The rows of a group lie close to one hidden flat surface of 8 dimensions, which passes through zero. Surfaces can cross.
In the rows, 128 means zero.
Some rows, each with its group after it:
[ 92 116 131 152 141 141 123 120 144 131 118 152 123 141 113 122 137]
z587
[113 149 129 148 123 137 154 135 145 154 143 144 152 151 116 110 180]
z587
[155 151 100 147 120 141 101 110 135 156  92 158 133 137 168 136 124]
z28
[109 131 117 107 120 132 141 133 118  94 136 125  95 145 132 135 138]
z805
[153 120 206 136 150 114 113 160 102 161  92 127 134 103 114 109 108]
z588
[174 120 131 102 117 116 122 117 130 135 148 128 152 121 177  43  95]
z588
[145  94 114 147 117 155  99 125 118 119 127 106 138  96 140 124  76]
z587
[131 132 107  84 146 119 123 146 111  98 179  75 121 118 163 147 168]
z686
[180 162 158 113  96 135 123 124 125 115  72 139 111 106 162 151  87]
z587
[ 99  99 123 157 111 116 159 157  81 161 165 123 198 143  59 141 144]
z686
[108 112  91 151 110 157  98 128  88 183 135 108 139 123 113 125  74]
z493
[133 149 140 117 106 149  99 114 110 143  58 151  60 130 151 120  57]
z28
[ 65  95 125 152 104 135 136 177 136 121 145 111 149 189  61 118 167]
z493
[150 154 185 114 128 113 183 141 157  74 125 154 129 128 130 132 178]
z587
[161  91 139 115 161  90 119 108 173 118 116 121  93 102  98 101  63]
z686
[101  78 145 148 155 125  90 104  83 155 100 149 140 101 117 136  44]
z588
[140  76 114 144 140 115  86 133 159  97 135  79 184  94 109 164  94]
z587
[134 157 110 159  91 188 157 129 167 103 126 131 101 129 121 123 149]
z805
[125 155 142 113 143 106 127 140  96 189 104 122 101 123  94 164 117]
z686
[113  75 111  76 175  74 120 125 126 105 222  47 161  94 111 121 114]
z493
[ 75 116  62 158 113 156 114  73 111 138 116 155 126 128 122 184  79]
z588
[164 140 159 119 115 109 130 154 147 121 117 101 135 117 109 135 127]
z493
[127 122 141 125 135 126 174  86 117 130 176 159 154 103 150  78 116]
z587
[145 145 113  94 112 120 125 133  48 136 128 123 116 123 164 169 122]
z28
[173 164 136 145  82 153 125 176 148 139 106  95 138 140 118 135 158]
z28
[123  93 126 138 145 116 134 109 157 112 136 145 133 125 116  97 106]
z686
[165 130  68 145  78 151 108 113 117 145 128 111 166 113 150 148  86]
z588
[ 83 125 104 132 122 160 143 114 107 100 153 130 122 133 141 153 145]
z805
[126 177 126 110  96 144 126 129  81 128  93 152 102 144 176 180 140]
z28
[150 149 139 135 155 145 132  82 150 126 137 150 143  77 189 139 137]
z493
[123 130 125 125 127 121 113 112 121 140 119 142 125 126 136 128  99]
z587
[115 166 103 116 104 152 139 126 132 101 106 140  75 151 137 172 154]
z588
[145 139 116  76 121 107 148 102 117 112 178  82 129  86 140 143  93]
z805
[119 103 104 122 152 113 123 108 127 118 151 106 127 103 109 159 105]
z588
[152 116 141 153 136 167 145 111 109 159 156 127 128  78 136  70  92]
z587
[127 159 138 134 159 119 154 121 173 158 154  99 130  98  77 168 167]
z588
[103 136 166 140 126 148 121 132 159 108 129 100 154 106 131 154 140]
z493
[ 90 139 147 113 129 127 148 113 169 106 148 118 125 122 109 138 132]
z28
[ 79 106 165 136 133 125 160 118  67 117 141 149 160 110 106 162 120]
z686
[118 143 170 141 136 141 117 144  99 167  84 150 103 130 120 133 120]
z588
[204 156 123 109 116 106 126 130 129 149 132 114 150 108 154 125 124]
z493
[ 96 125 139 138 149 113 144 131 110 170 156 126 163 125  92 150 149]
z686
[179  95 194 176 139 133 139 150 178 130 111 122 157  91  74  74 107]
z28
[126 138 132  95 126 117 103 118  91 140  84 151  79 136 152 128  80]
z805
[189 163 171 197 101 172 152 116 224 147  77 159 140 106 102  99 130]
z805
[156 148 125 139 123 107 119 162 170 169  76 133  81 175  73 115 142]
z686
[163 145 104 147 113 151 110 103 122 187 157 105 200  87 156 121 101]
z686
[ 94 150 179 184  86 186 116 105 175 158  85 148 189 118 129 132  99]
z493
[114 125 131 164 126 161 147 128 150 109 150 120 162 111 117 146 167]
z805
[ 82 118  58 149 119 199 143  90 130 102 161 126  63 123 124 118  96]
z805
[140  91  92 130 157 101 129 145  98 118 167 127 158 143 134 129 174]
z28
[ 89  98 141 149 138 162  99 140 108 132 132  76 112  87  96 155  83]
z493
[108 151 140 123 128 136 119  91 168 131  98 143  98 117 136 133  90]
z28
[154 197 128  52  59 117 171  79 131 118 126 152  91 135 169 108  71]
z805

New rows. What belongs after each?
[166 137 187 165 140 135  73 123 106 183  21 162 111  98 153 152  62]
z805
[ 93  84 179 142 175 121 128 114 139  97  93 143  72  97  78 135  70]
z493
[161 135 117  92 135 112 111 177 103  87  97 111  57 155 150 152 161]
z28
[103 171 176  57 112 121 141 123 130  95 121  84  53 100 124 176  76]
z28
[151 170 147  98 133 108 166 136 116 147 148 127 107 128 133 117 158]
z587
[152 179 156 104  98 131 138 169 179  93 117  80 110 127 118 171 182]
z28
[110 115 171  76 134 105 166 162  43  87 160  95  99 105 112 154 119]
z28
[185 147 150 108 125 125 113 126 134 132  75 122  70  98 136 129  69]
z805
[ 77 119  79 160 102 162 104 104 117 171 120 160 158 171 137 118 120]
z587
[122 135  95  99 141 110 109 116 146 125 147 103 115 126 142 144 133]
z28
[174 122 166 120 145  58 116 168 154 161 107 137 164 163 101  82 157]
z805
[123 131  93 127 132 147 109 110 112 150 173  94 165 102 160 133 132]
z493
[120 143 159  82 122  92 143 186 117  75 107 135  98 187 131 151 208]
z805
[136 120 178  86 167  91 117 128 113  91 100 122  83  99 136 164 107]
z805
[159 121 125 141 145 127 109 113 138 145 102 140 117 117 142 112  91]
z28
[142 140  53 140 134 122 108 106 138 157 164 128 193 140 165 151 182]
z28
[107 121 145 130 111 142 150 151  97 126 134 131 126 141 110 113 128]
z28
[ 95  84 168 159 141 126 162 103 121 104 136 165 170 107  92 126 101]
z686
[154 111 232 172 158 124 126 148 150 140  83 150 168  88 104 111 118]
z588
[165 120 106 114 136 120 119 127 135 135 136  98  76 109 115  99  82]
z805
[118 142  94  81 139 105 137 110 127 152 180 111 104 141 144  85 135]
z588
[134 164 149 105 186 123 124 176 117 188 121  88  19 132  86 119 163]
z587
[ 97 117 151 156 123 139 150 105 103 138 122 163 166 120 112 138 110]
z686
[126 135 168 147 149  90 136 120  99 221  91 152 125 106  48 151  65]
z686
[ 78 113 172 156 137 132 148 106 184 104 122 166 163 140 108 119 150]
z493
[136 146 128 114 132 122 108 101 100 174 111 129 106 103 142 140  75]
z686
[156 158  56 146  50 170 147 118 165 142 172 130 195 168 174  82 176]
z588
[111 177 157 133 130 150 116  97 123 173  53 183  74 128 153 147 103]
z686
[147 126 140 125 112 123 142 173 115 121 157  83 149 125 104 132 155]
z28
[158 123 172 102 113 131 135 125  67  87 102 119 107  75 156 163  67]
z686
[106 144 121 118 140 145 114  92 121 144 123 144 114 115 171 131 108]
z686
[ 98  95 152 124 162 117 139 114 107 107 120 166 102 125 125 111 103]
z28
[100  72 108 121 175 100 129 130  97  97 147 145 101 149 123 101 136]
z28
[132  96 156 163 137 123 160 109 133 124 182 119 236  77 104 127 129]
z686
[106 117  76 183 117 185 112 131  81 184 126 137 123 141 112 125 122]
z493
[130  95 127 178 131 154 132  68 217  95 129 179 173 120 150  59 102]
z686
[152 143 105 139 100 156 136 154 141 121 150  94 129 129 119 132 160]
z805
[189 104 176 114 182  90 121 125 140  93  93 131  81  77 133 129  84]
z28
[143 137 141 144 138 138 137 134 141 114 134 126 136 115 135 137 167]
z493
[137 122 113  98 121 104 129 154  96 120 111 131  74 163 119 126 121]
z493
[159 170 117 129 118 136 107 130 135 175 118 109 136 117 145 137 128]
z686
[178 107 149 125 110 122 111 149 114 127 124 112 164 123 155  81 103]
z588
[100 143 124  98 144 124 103  92  51 186 121 128 103  96 150 156  60]
z686
[179 134 188 133 120 130 141 121 172  69  74 162 123 101 153 118 114]
z588
[139 138 117 136 103  92 130 112 158 200 124 176 189 178 120  49 119]
z805
[114 160 143  90 116 124 133 121 154 114 142  88 108 108 122 160 121]
z28
[166  98 150 152 174  95 112 113 155 158 153  96 188  61 105 124  99]
z805
[112 152 145 138 108 140 117 115  90 149 104 151 179 125 166 172 128]
z805
[ 81  78  97 117 170  86 114  73 123 171 154 168 134 150 119  50  65]
z805
[ 73  90  92 101 152 114 122 106  62 125 148 151  91 148 139 115  89]
z28
[ 69  98 112 156 185 159 122  87 119 114 166 135 128  90 143 139 136]
z493
[126 144 152 148 160 127 105 116 159 178  83 135 105 114 102 144 106]
z587
[197 129 134  83 124  77  84 147 139 107 102  55 128  84 125 189  79]
z587
[124 149 139 150 121 160 137 124 174 103 117 151 143 136 154 123 173]
z686
[154 117 100 120 130 138 110 135 119 130 138  92  88 106 123 123  93]
z805
[213 133  79 149 122 125  91 133 106 184 132 109 175 108 160 127 122]
z28
[ 85 128 104 112 115 127 156  68 143 130 160 172 127 142 140  92  93]
z805
[ 95 130  96 127 103 147 108 115 120 160 129 118 115 145 130 105  83]
z28
[149 133 127 105 140 131 115 151  89 113 108 110  64 114 136 153 112]
z493
[137 111 179 149 137 132 147 139 131 108 100 157 116 124 109 111 124]
z28
[131 137 141 103 107 125 110 143 115 123 118  93 115 121 132 142 102]
z493
[101 136 132  77 171  88 147 130 155  47 150 119  90 140 142 189 209]
z28
[121 149 131 103 133 113 144 139 119 140 134 134  99 151 125 126 158]
z587
[140 110 141 133 121 147 143 168 124  59 128 117 111 137 133 134 161]
z587
[188 149 134  99 110 135 111 140 145  92  93 105  79 114 174 130 112]
z686
[203 108 128 120 187 118 119 165 105 110 182  10 107  29  96 178 128]
z493
[118 155 143 137 105 162 147  80 129 111 120 148 129  90 151 163  94]
z805
[135 154 135 143  82 160  96 136 120 173 103  99 149 115 132 138  83]
z493
[ 83 128 101 140 147 160 133 100 101 113 118 188  87 150 169 127 152]
z493
[ 67  94  98 148 158 126 134  78 143  96 138 150 122 116 102 175 106]
z588
[110 114 139 123  91 151 133 186  91 128 139  93 102 159  88  89 118]
z28
[ 50  83 139 126 181 117 120 128 103  88 120 161  98 151 124 147 150]
z805
[150 183 189  78 188  96 130 140 146 119 128  86  78  80 141 194 180]
z686
[175 179 136 149  76 154 141 137 154 149  92 141 140 140 138 121 131]
z805
[113  91 101 188 149 141 105 140 146 173 144 129 177 145  95  95 152]
z805
[172 112 145 146 104 137 136 185  77 141 130 107 144 125 105 103 129]
z28
[174 125 136 151 145 121 120 122 183 141 133 113 166 100 117 119 124]
z28
[134 148 170 122 118  95 165  86 176 151 133 178 200 129 129  98 124]
z805
[175 132 109 113  76 148 131 182 112  56 146  77 135 136 166 129 166]
z686
[134  93 152 168 147 139 132 130 168 100 130 114 155  96 104 119 132]
z587
[114 103 120 101 174  95 115 107 155 103 143 121  99 118 129 124 113]
z28
[ 77 119 120  63 164 108 118 126  96  79 132 132  35 148 159 138 134]
z686
[137 164 128 114 146 121 114 130 128 166 136 104 118 113 143 146 146]
z686
[111 154 141 135 106 159 130 142 139 109 121 128 140 143 154 149 175]
z493
[105  92 149  90 162  96 130 123 102 100 144 109  82 102 106 118  83]
z28
